There are 3 ways to turn a row about zero (a turn may also mirror it). The second row of each pair is the first, turned, with some noise. The first 27 pairs use one turn. New pairs use 2 turns, one after the other, and a turn may come again.
Some pairs, each with its turns in order after it:
[ 37 -17 -40   4 -30  -2 -59 -58]
[-41  12  35  12  -4 -46 -59 -50] | G

[  9 -26 -31 -24  57 -17  46 -54]
[  9 -62  73  18  13  -8  12  22] | X

[-26  -4  45 -22  -1  18  -2 -36]
[  1 -16  -9 -50 -11  -4 -11  32] | X

[ -6  37 -43   9  16 -54 -11  13]
[ -5 -11  20 -19  15 -64  38  17] | G

[-15  56 -12 -54 -54  59  57   1]
[ 91 -31 -28 -42  -4  58 -14 -29] | X

[ 21  26 -60  17 -36  -4  20 -60]
[  9  -2 -75   5 -40   5 -11  60] | Z

[ 19  13 -45 -39  35 -48  -5  28]
[-13  18  12 -15  50  56   2  36] | Z

[ 19  55  -3 -37   1 -28 -43 -44]
[-36 -27   9 -21 -55  53  38  -4] | X

[  1  39   4  -7 -58  34 -53  17]
[  9  42 -40 -10 -34 -44 -43  18] | G

[-60  17  36   1 -49 -12  -5  36]
[ 38  37   8 -34 -13   5 -19  66] | G

[ 43  15  54 -50 -17  60 -18 -57]
[ 15  32 -19  39 -83  14 -27 -64] | G

[-19 -60 -20  32  11  49  41  35]
[ 44   0 -15  36  58 -62 -25  13] | X

[  9 -56   2 -28 -38  18  13   5]
[ 25  -5  -2 -28 -52  31   5 -50] | Z

[ 12  29  47  10 -46  25 -22 -21]
[  4  -8   3  23 -40 -34 -57 -10] | Z

[-58 -21 -31  33  12  39  52 -27]
[-62   0 -14 -54  23  60   7   2] | G

[ 42  29   3  50  -2  12 -28 -34]
[-48 -11 -25  33 -24 -30 -27  25] | Z

[-27  58 -48  29  49 -40  -9  46]
[-12  -3 -11  46  93   6  23  40] | Z

[  8   3  36 -26  22 -45 -43  15]
[-15  10  72  10  21  16 -21   5] | Z

[-12 -38 -18  51  40  53 -59 -39]
[-18 -31 -48  41 -14 -58  28  67] | X

[ 38 -54  24   1  15  -1 -30  26]
[-58  -2 -14  11  31 -29 -25 -11] | X

[-49  18  24 -17   5   8  58 -43]
[ 52  13   5 -42  -3 -62  14  21] | Z

[  6 -53 -52 -40 -28 -46  17  54]
[ 41   1  -3 -20  12 105  28  -8] | Z

[-12 -43 -51  -1 -52 -61 -33 -57]
[-22 -22  41  50 -90 -12 -44  -9] | X

[ 11 -19  29 -46  46  52  17 -40]
[ -6 -73   2 -53  31  -6   3  35] | X

[ 58  28  39 -10  42   5  26 -13]
[ 33 -14 -15  21 -28  15  44 -49] | G

[-38 -53  49   3  24 -36 -29  29]
[21 34 32 46 39 31 12 49] | G

[-10  13 -31 -41 -52  12 -36 -12]
[-28   9   3  -2 -44 -39 -50  17] | G

New pairs, each followed by its turns in order:
[-49  17  24  33 -57  33  41  35]
[ -5 -39  45  14  40 -31 -15 -84] | Z G

[-23  21  58  60 -42  16 -36 -33]
[  8 -46  27  77 -52  13  11  37] | Z Z

[-57 -13 -49  25 -38 -60 -58  34]
[-44 -77 -62  34  13 -54   1 -32] | Z Z

[ 36 -25  -5 -24   7   4 -23  42]
[ -3  42  -5  -2 -11 -20  49  25] | X Z

[ 12  42  45  12   1  49 -14  -6]
[-40  15  27   1 -62 -18  12  10] | Z X

[ 24 -13  14 -41  35 -20  32 -30]
[-21 -15   7 -50  33 -40 -20  16] | X X

[-60  47 -13 -48 -26  24   0 -18]
[ 19 -19 -15  20 -12 -86  36 -31] | Z G

[ 26 -31 -14  -8 -35  51 -24 -25]
[-38   0  14  10  52 -21 -44  11] | X G

[-44  36  22 -10 -40  12  59 -39]
[ 16 -37 -44 -51  -8  24 -41 -38] | G X

[-24  12 -29 -59  13  57 -14  38]
[-54  14 -13   4 -45 -33  48 -40] | Z G

[-26  23  56 -60 -35  27 -60  28]
[ 43  69 -29 -42  -6  38 -24  35] | X Z

[ 61  55  18 -52  19  16  20   8]
[-57  -8 -37  23 -20  75  -2 -17] | X G

[ -5 -46  50  60  -2 -58  17  31]
[-51 -25  -2 -14  90  19  29  17] | G X

[-58 -26 -31  -2  36  37  50  -5]
[ 53 -45  31  51  27 -14  18 -30] | X G

[ 22 -49 -48 -51  33 -14 -42 -32]
[ 50  24 -34  -5  50 -40 -42 -25] | Z Z

[ 55 -20 -26  38 -56  53  28 -15]
[ 29  37 -58  14 -60  59  28  -1] | Z Z

[-50 -10   7 -20  26  -3  56  12]
[-28 -20  58 -47  -3   4 -26  11] | X Z

[-49 -10  20  15 -24  46 -52  23]
[ -8  17 -46  -7 -12 -66  27  25] | G G

[-27   6 -29 -54  13 -25  10  27]
[ -6   3  24 -44 -46 -20 -14  34] | X Z

[-59 -59 -43 -48  49   2 -41 -11]
[ 51  81 -14 -31   5 -64  28  28] | G X

[-23 -43  -9  38  61 -39  -8  18]
[ 51   3  43 -30  19   8  61  19] | X G

[-28  13  -5  25 -35  40  43 -38]
[-34  14 -11  18 -61  -1 -28  20] | G G

[ 54  15 -28 -23 -47  50 -53  -3]
[  3  41 -79  15 -47  24  48  -7] | X Z

[-46  25 -51  57 -43  23 -54   6]
[ 19 -49 -74  37  -5  37 -22  46] | X Z

[-40 -54  55  37 -57  51  26 -58]
[-30  21  21  53  36 103 -50 -29] | X Z

[-15  11 -46  38  26  20  48  43]
[-21  13  22  37  49  39  27  34] | X X

[ 26  42 -40   5  58  -4 -45  13]
[-35  35 -29 -12  25   4  58  42] | Z G

[ -6 -10  20  24 -23 -41 -27  51]
[-35 -31   4  13 -33 -43  15 -34] | Z Z

[ 14 -23   0 -54  10  36  39 -11]
[-40  24  28 -33 -21  23  26 -24] | X Z

[-13 -33  53 -43 -52  45  38  13]
[-20  14  14 -37 -79  24 -58  28] | Z Z

[ -9  37 -44  23 -20 -52  19  10]
[ 21 -36  40  41 -11  11  20  36] | G G

[-44  54  55   0 -22  16   6 -10]
[ 20  -9 -30 -16  -6  72 -11 -40] | G X

[-34 -39 -21   5  24 -57  58  28]
[ 21 -27  18 -15  94   8 -25  -1] | Z X

[-54 -15 -45  33 -19 -19  60  -5]
[ 80   8  -9  19   8 -37   2 -55] | X G

